The same things were measured in two ways. Each way mixes the same 12 hidden numbers, adds some noise and spreads widely along 7 directions of its own, which tell nothing about the thing.
In the rows, zero is written as 128.
Some things both ways: the first way, then the second way.
[146 131  97 159 146  97 128 108 177 144 150 107 136 138 140 122 179 115
 149 171 160  84 152 168 129 112]
[105 138 107 133 107 105 127 141 134 105 135 143 129 144 126 125 121 102
 158 125 150 142 138 121 112  78  86  79 159 120 137]

[153 132 133 105  96  60 133  80 157 126 125 104 167 110 148 120 161 103
 118 108 145 151 131  99  86  97]
[138 188  91 133 115 115 151 164 145 108 123 148 109 127 124 114  96 109
 134  96  81 143 148 129 126 185  96 113 123 157 105]

[161 104 117 168 131 160 138 133 113 123 117 108 144 159 101  78 120 168
 195 145 149 116 108 146 121 129]
[121 173 138 127 125 101 130 178 140 119 137 172 140 157 130  74 143  85
 144 135 132 135  95  99 113  72 122  91 160 108  93]

[151 129  85 134 144  69 115  94 171 110 134 113 115  85  90 106 151 127
 127 151 153  91  72 151  51 129]
[140 151 115 110 116 142 109  43  74 167 149 134 231 152 184 202 154 190
 111 206  91  95 183 118 130 102 171 176 103 146 185]

[164 149 106 119 172  51 169  77 154 127  75 159 158 121 122 125 186 112
 126 154 124 113  99 116 129 151]
[165  99 122 138 141 104 126 126 132 145  92 108  88  83 108 134 169 106
  77 144  83 123 120 146 106 167 131 176 101 194 128]

[ 71  76  76 152 166  95 182 135 155 120 118 147 129  91 159  55 173 104
 129 182 175  28  95 173 112 103]
[147 124 111 147 110 109 145 144 143  93 120 127  98 130 113 146 152  99
 146 117 149 131  89 123 101 138 154 134 115 127 103]

[179 166 152 117 117  71 143 119 168 118 115 143 110 127 118 150 210 166
 122 111  79 170 116 113 124 151]
[ 94 107 103 110 128 127 105 129 159 137 150  78 117 107 125 147 134 170
 119 135 160 131 138 122  88 128 107 114 115 117 157]

[107 101 131 121 116  63 136 144 141 110 136  99 118 135  97 118 165 137
 104 100 153 117 145 112  95 109]
[145  86  83 142 127 139 164 106 112 107  90 150 128  82  79 141 168 144
 130 124 128 149 118 146 150 174 110 138 134 130 117]

[205 160 102 153 126 113 139 100 210 104 123 124 154 188 158 115 214 157
  99 177 112 139 107 132 153 177]
[147 103 134 149 154 146 139 120 129 106  91 120  68  71 116 131 118  79
  97 113 177 151 146 162  64  97 142 123  94 121 142]

[151 129 155 158 138 114 153 117 148 143 152 123 126  77  98 154 193 144
 171 140  82 168 115 150 133 147]
[139 137 129 108 169 157 136 112 129 123 147 121 150 139 127 133 125 129
 134 150 153 157 133 142 130 138  97  91 115 137 135]

[176 150 118  83  55  93  84 160 101  58 143 153 137 144  84  88 151 210
  99  61  74 158 126 103 100  85]
[140  86  98 121 142 125 143 121 102  83  87 159 112 127 123 144 138 115
 169 131 148 159 142 126 179 122 134 123 121 152  90]

[153 157  99 117 115 114 128 146  60  82 112 159 163 188  86  71  72 148
 144 138 142 120  90 129 113 113]
[120 159 109 138  93 115 112 122 141 139 122 118 143 124 130 136 138 150
 133 130 103 134 101 108 118 157 117 106 130 154 114]

[183 102 118 149 104 144 118 143 129 107 169 104 125 145 108 115 146 182
 178 127 144 114 128 159  82 125]
[141 119 110 120 167 151 152 159 125  91 112 146 100  98 102  95 124  78
  99 126 122 147 159 151 117 151 115 160 133 130 125]

[189 123 144 124 171 147 155 144 109  98 156 160 171 212 120 106 162 174
 164 131  97 110 131 187 162 160]
[122 164 143  98 113 149  93  93  96 140 128 137 205 169 156 104 130 156
 134 170 132 146 102  76 137 106 143 120 164 135  98]

[153 167 151 101  79 129 130 121 112 135 149  92 120 172 152 121 114 147
 191 113 129 170 122 142 113 135]
[166 127 101 120 129 123 146 115 139  86 132 151 110 108  93 129 132 107
 148 137 146 109 148 133 126 137  77 123 150 114 142]

[161 137 118 122 129 109 150 157  71  80 133 168 121 107  79  92 129 187
 132 105 105 124  88 165  96 103]
[128 142 112 141 102 122 166 166 116 120 149 162 129 118 108 102 141 119
 145 135 160 133 153 134 119 121 102  95 129  93 127]

[151 159 145  99 105  77 153 145 107 113 114 163 133 118 116 119 197 130
 131 141  89 139 130 112 140 113]
[143 108 111 104 170 133 141 173 125 107 113 128  98 115 109  98 140 106
 122 144 127 153 147 130 131 150 120 158 120 147  98]

[167 140 136 159 120 145 171 111 108 117 153  72 153 170 146 113 129 174
 195 102 171 157  94 152 119 117]
[101 136 137 155  90 122 121 168 116 120 156 110 120 148 137 120 130 107
 149 133 139 140 124 121 109 134 135 105 116 124 127]

[176 159 118 144 123  92 118 112 151 117 113 170 123  98  95  95 150 163
 141 144  95 132 109 149 108 110]
[134 138 102 125 135  76 130 103 138 129 135 158 134 143 149 169 142 133
 151 135 148 125 139 120 147  77  94  81 113 143 135]

[ 87 109  95 158 172 116 171 195  75  88 142 227 125  93  90  43 147 150
 148 180 116  57 117 218 140  46]
[146 206 115 133 125 122 156 141 106 108 154 206 187 183 140 118 145 117
 179 161 126 137 120 105 153 103 119  86 130 103  94]

[233 252 160  82  62  89 137  86  59  79 144 136 186 222 130  92  81 178
 146  98 136 177  97 116 115 122]
[142 133 122 142 145 126 133 124  73 122 101 169 137 136 129 141 144 107
 127 154  68 125 187 144 152 140 174 212  95 154 139]

[169 155 143 110 160 119 133 156 128 106 158 181 138 206 129 107 168 153
 154 148  93  96 141 194 154 140]
[109  43 109 129  94 158 171 142  87  98 130  60  91  98 132 121  84 148
 119  76 175 172 125 130 128 167 120  90 158 120 109]

[159  99 138 136 143  75 134 100 182 127 116 101 140 151  92 151 186 147
 149 113 132 147 133  93 105 162]
[137 148 120  99 154 143 103  93 135 132 114 157 195 123 109 115 186 129
 101 188 113 120  99 110 107  98 127 157 167 121 133]

[202 207 141  89 153  88 149  69 141 132 101 202 166 154 172  93 153 138
 145 137  68 118 103 172 164 156]
[134 136  95 108 110  51  78 115 183 134 106 136 107 114 125 157 166 116
 123 158 126  80 148 101  81  66 114 156 129 168 148]

[167 198 127  92 140  68 160  81 134 110 147 164 171 157 157  95 162 106
 132 180 125 120 110 174 131 123]
[109 116 101 112  93 122  93 149 132 120 128  91 119 136 163 158 132 145
 150 158 110 122 163 102 121 133 168 151 101 166 124]

[172 168 117 163 131 110 152  95 106 141 145 121 151 104 128 135 107 120
 165 136 156 110  77 156 104 139]
[135 104 156 137 138 126 125 102 115 110 128 134 117 136 111 131 130  96
 141 133 157 133 133 146 120 109 124 135 127 122 154]

[106  99  98 194 185 126 180 129 122 147 136 115 120  74 126 118 146 156
 169  99 152  79  89 190 135 108]
[127 113 166 148 117 105 108  95 118 131 139 148 152 159 116 139 170 120
 172 155 146 118  91 129 143 100 137 118 127 127 144]

[133 166 170 113 134  80 120 132 163 149 119 130 144 179 145 143 184 104
 151  84  90 160 138 111 166 114]
[125  63 106 105 110 141 115  95  97 122 106  87 141  95 128 137 138 149
  97 147 141 131 133 114 109 113 138 157 168 138 141]

[142 134 128 171 129 146 153 161 104 123 120 125 122 139 122  90 134 149
 167 136 140 128 105 162 134  91]
[146 123 122 145 127 105 146 121 104 142 122 139 109 109 137 134 136 130
 114 125 130 136 148 130 145 140 113 112 105 150 121]

[149 146 128 149 142 110 128 134 143 128 141 125 115 120 109 112 156 145
 133 130 113 117 111 169 126 125]
[107  98 141 130 122 159 160 131  99 136 138  88 126 126 159 126  76 179
 143  82 109 159 131 141 162 184 142  94 116 133 126]

Other things, the second way, with their names:
<417>: [120  88 133 137 132 140 159 144  87 135 160 105 138 134 120 117 136 140
 130 136 132 146 123 145 127 136 105 110 141 110 148]
<387>: [104 149 124 114 148 149 145 145 105 133 105 156 154 140 140 111  99 106
 124 124 100 164 201 160 118 101 146 151 111 159 144]
<340>: [103 105 147 131 150 115 145 150 122 148 129 111 112 122 104  91 124 136
 103  90 135 151 110 143 114 149 113 137 134 119 136]
<119>: [157 106 130 101 126 144 120  91 131 125 132  96 117  92 118 128 126 157
 103 138 168 113 140 117 113 158 127 151 130 126 132]
<177>: [153 135 104 108 108 138 147  92 107 140 127 145 164 104 164 169 128 149
 103 158 132 109 207 135 122 115 168 156  92 157 153]
<44>: [130 112 129 138 139 128 117 102 142 105 101 125  90 112 121 158 118 109
 143 112 161 141 147 148 109 118 144 134  89 143 141]
<487>: [110 137 111 134 129 120 144 160 142 123 114 128 103 119 100 122 130 144
 141  98 144 150 127 136  93 138 134 140 102 107 115]
<479>: [113 127 149 110 158 116 103 146 130 120 109 114 110 168 152 114 107 143
 177 115  78 149  95 105 167 128 145 122 129 154  93]
<64>: [ 67 146 128 113 118 130 134 157 115 141 101 135 140 135 144  83  60 130
 114  68 108 169 184 137 110 105 137 136 149 144 131]
<68>: [118 174 134 158  92 119 131 123 125 180 140 135 155 109 140 125 145 185
 121 124  99 118  97 114 111 143 122  84 117 112 133]
<206>: [128  84 122 122 102 152 146  89  81 128 121 128 180 116 135 145 141 132
 106 147 122 120 155 141 131 122 160 168 158 136 165]
<87>: [110 159 138 140 102 138 119 154 142  76 134 140 107 143 116  90 102 103
 182 106 178 146  92  97 110 106 116  67 155  74  93]
<229>: [132 143 111 145 125 132 135 126 132 106 134 128 122 128 117 148 142 124
 144 135 139 133 108 129 108 138 125 115 111 110 128]
<315>: [107 129 126 119 120 124 137 125 103 162 138 120 147 115 139 123 111 157
  96 125 132 131 179 136  96 107 122 144 123 124 165]
<178>: [110 138 130 147  95 139 118 118 113 135 132 138 161 127 127 126 150 145
 142 148 130 129 115 116 115 115 134 105 138 103 138]
<104>: [147 137 123 120 105 105 145 145 107 121 157 144 134 151 128 109 125 101
 135 144 135 117 162 121 136 131 103 132 143 139 129]
<195>: [103 139 157 136 121 128 129 142 112 127 144 139 122 137 163 110 104 141
 133 100 136 121 134 112 142 122 171 132 120  90 127]
<489>: [137 112 127 107 128 144 115 132  98 122 111 128 142 122 137 109 135 125
 113 161  95 119 165 117 132 128 170 193 138 146 129]
<5>: [125 205 158 145 149 122 111 188 171  99 144 173 120 165 115  73 137  60
 172 137  77 126  79 122 120 123 120  91 144 109 112]
<26>: [126 111 138 175 137 129 158  96 112 107 119 124  95 114 101 145  99 113
 139  72 151 163 107 170 133 159  85  76 115 118 149]
<310>: [ 94 112 106 119 152 141 120 153 118  95 158 118 129 155 130 140 130 134
 167 148 148 146 141 122 142 124 118 113 122  98 135]
<445>: [114 109 124 135  97 134 167 120  85 116 149 124 126 138 143 132  71 154
 166  87 143 147 160 134 165 146 102  80 141 113 137]
<202>: [148 161 140 159 133 115 171 171 105 113 156 165 117 148 115  86 120  89
 151 115  99 135 110 139 151 147  78  84 149 105 119]
<370>: [123 101 163 153 134 107 138 141 113 106 111 117  74 137 117  95  92  82
 146  73 117 158  96 145 147 144 102 100 147 150 114]
<242>: [130  92 116 109 147 103 149 100 109 144 121 121 130 121 124 139 125 136
  97 115 168 158 159 144 144 137  96 127 117 176 128]
<234>: [147 148 119 117 150 121 143 104 141 114 148 171 133 130 153 159 133 153
 163 132 145 109 146 122 182 142 132  98  95 116 124]
<335>: [102 127 108 112 112 106 137 167 122 126 141 114 114 140 126 106 109 158
 142 108 152 143 144 107 116 127 116 133 134 108 112]
<31>: [119  77  98 160 107 131 179 136 108 137 123  68  66  88 126 177  89 165
 122  68 152 165 179 180 114 210 127 119  46 160 142]
<205>: [144  86  97 124 112  97 173 125 131 115 164 120 103  99 134 154 146 157
 119 109 184 104 123 120 146 149 114 102 128  98 130]
<18>: [144  35  68 128  89  97 133  89 109 133  99  33  71  72 124 182 111 159
  86 103 149 153 148 135 112 180  76 121 124 217 132]
<53>: [102 145 108 162 107 143 149 128 120 126 105 162 142 118 149 159 126 134
 161 113  99 154 159 156 142 128 162  89  82 144 135]
<359>: [136 133 113 119 133 128 137 159 117  92 124 172 123 137 108 110 144  81
 165 162 160 140 178 128 129  91 116 132 124 120 116]
<281>: [ 72 106 127 126 131  93 125 194 139 126 153  89  87 155 143 106 103 135
 155  90 153 160 119 116 124 120 107  90 122 119 117]
<451>: [123 128 108 142 115 117 161 163 127 116 172 114 122 139 114 126 142 122
 123 123 152 137 106 130 112 164 108 116 128 102 131]
<176>: [137 177 148 145 125 122 136  98 101 163 152 130 156 144 126 130 123 160
 126 130 134 135 118 129 110 143 100 113 110 109 146]
<144>: [144 108 103 102 143  96 127 148 148  93 131 133 102 136 113 122 144 103
 155 147 147 128 122 112 142 112  81 109 155 144 109]
<4>: [135 131 109 130 123 151 142 145 131 103  97 148 137 113 115 112 134  88
 135 138  83 146 133 147 117 134 127 126 147 157 123]
<470>: [140 139 117 133 124 123 135 114 130 113 124 128 116 130 126 157 129 131
 149 130 161 139 142 132 120 138 138 130  82 136 118]
<72>: [127 159 134 142 120 118 144  92  86 150 155 157 169 143 147 151 109 127
 103 135 110 109 192 149 118 101 118 142 121 120 199]
<216>: [130 139 102 126 121 116 150 133 117 131 138 146 153 133 133 134 140 128
 111 136  84 114 140 132 131 137 127 147 144 133 147]
<495>: [123 137 108 123 140 151 139 103  99 134 148 125 164 138 147 166 116 153
 129 147 117 137 168 141 127 134 122 125 106 128 165]

Some of these things the first way, each followed by its name:
[167 154 137 132  74  73 121 121 119 103 153 110 104  59  76 138 143 156
 150 100 134 160  74 108  33 104] : <310>
[198 194 174 107 142  50 147  40 142 138 121 152 170 147 113 127 115 114
 174 137 134 154 111 132  89 150] : <216>
[183 143 153 115 142 106 134  92 118 126 152 121 150  89 123 125 132 133
 161  78 110 129  63 163  77 135] : <489>
[110  93  53 215 129 128 123 176 154 127 142  95  96 113 120 112 150 148
 132 138 192  54 120 158 108  80] : <26>
[163 145 126 160 111  90  86 115 127 153 141 112 176  77 122 121 132  81
  89  81 132  79 125 122 123  81] : <64>
[ 69 101 121 164  96 150 165 182  99 143 129  69 101 110 154  56 144 111
 125 153 177  58 107 145 145 111] : <487>
[119 143 150 124 133  92 107 124 151 129 141 135 162 119 114 121 176 156
 145  40  53 187 133 126 171  74] : <4>
[131 144 167 139 129 140 195 155 116 126 133 129 122 233 160  95 169 189
 220 142 140 143 168 163 182 120] : <451>
[187 107 181 159 145 148 145  99 114 163 161 106 147  66 109 141 143 146
 188  93  97 126 111 173 113 158] : <242>
[156 167  94 112 145  18 160  97 126  82 105 217 149  75  89 109 149 111
  87 164 125 100  60 125  64 122] : <229>
[140 142 128 164  86 157  93 156 112 134 170  81 149 125 118  87 147 159
 140  95 105 123 144 149 175  81] : <387>
[165 149 113 143 111  99 136 119 104 121 102 113 117 117  92 124 120 157
 180 110 153 149  89 113  78 102] : <202>
[195 170 136  90  67 110 128 110  86  91 162 107 156 145 115 115 135 175
 144 107 112 171 113 124 103 128] : <359>
[109  98  71 135  97 132 146 182 119  88 136 124 110 124 144  64 176 175
 106 136 134  75 116 152 132  99] : <470>
[189 210 133 124 105  85 153 140  99 113 100 187 137 174 125 105 167 155
 139 161 109 118 139 125 165 116] : <281>
[162 194 106 161 134  70 127 124 144 133 113 169 134 141 135 123 151 136
 139 121 134 112 133 147 141  67] : <72>
[175 143 114  86 135 116 109 116 128 125 137 123 142 155 133 112 151 120
 149 134 105  95 104 157 117 160] : <18>
[142 144  72 135 111 123 113 156 138 121 108 121 102 145 129  74 174 148
 130 171 131  62 120 147 145 123] : <479>
[105 168  85 128 101  13 115 156 111 117  60 151  99  79  49 147 165 105
 115 118 133 138 106  39  97  66] : <417>
[147 152  92 165 114  87 145 106 125 119 100 130 152 123 107 120 125 146
 171 123 156 161  99 100 110  84] : <5>
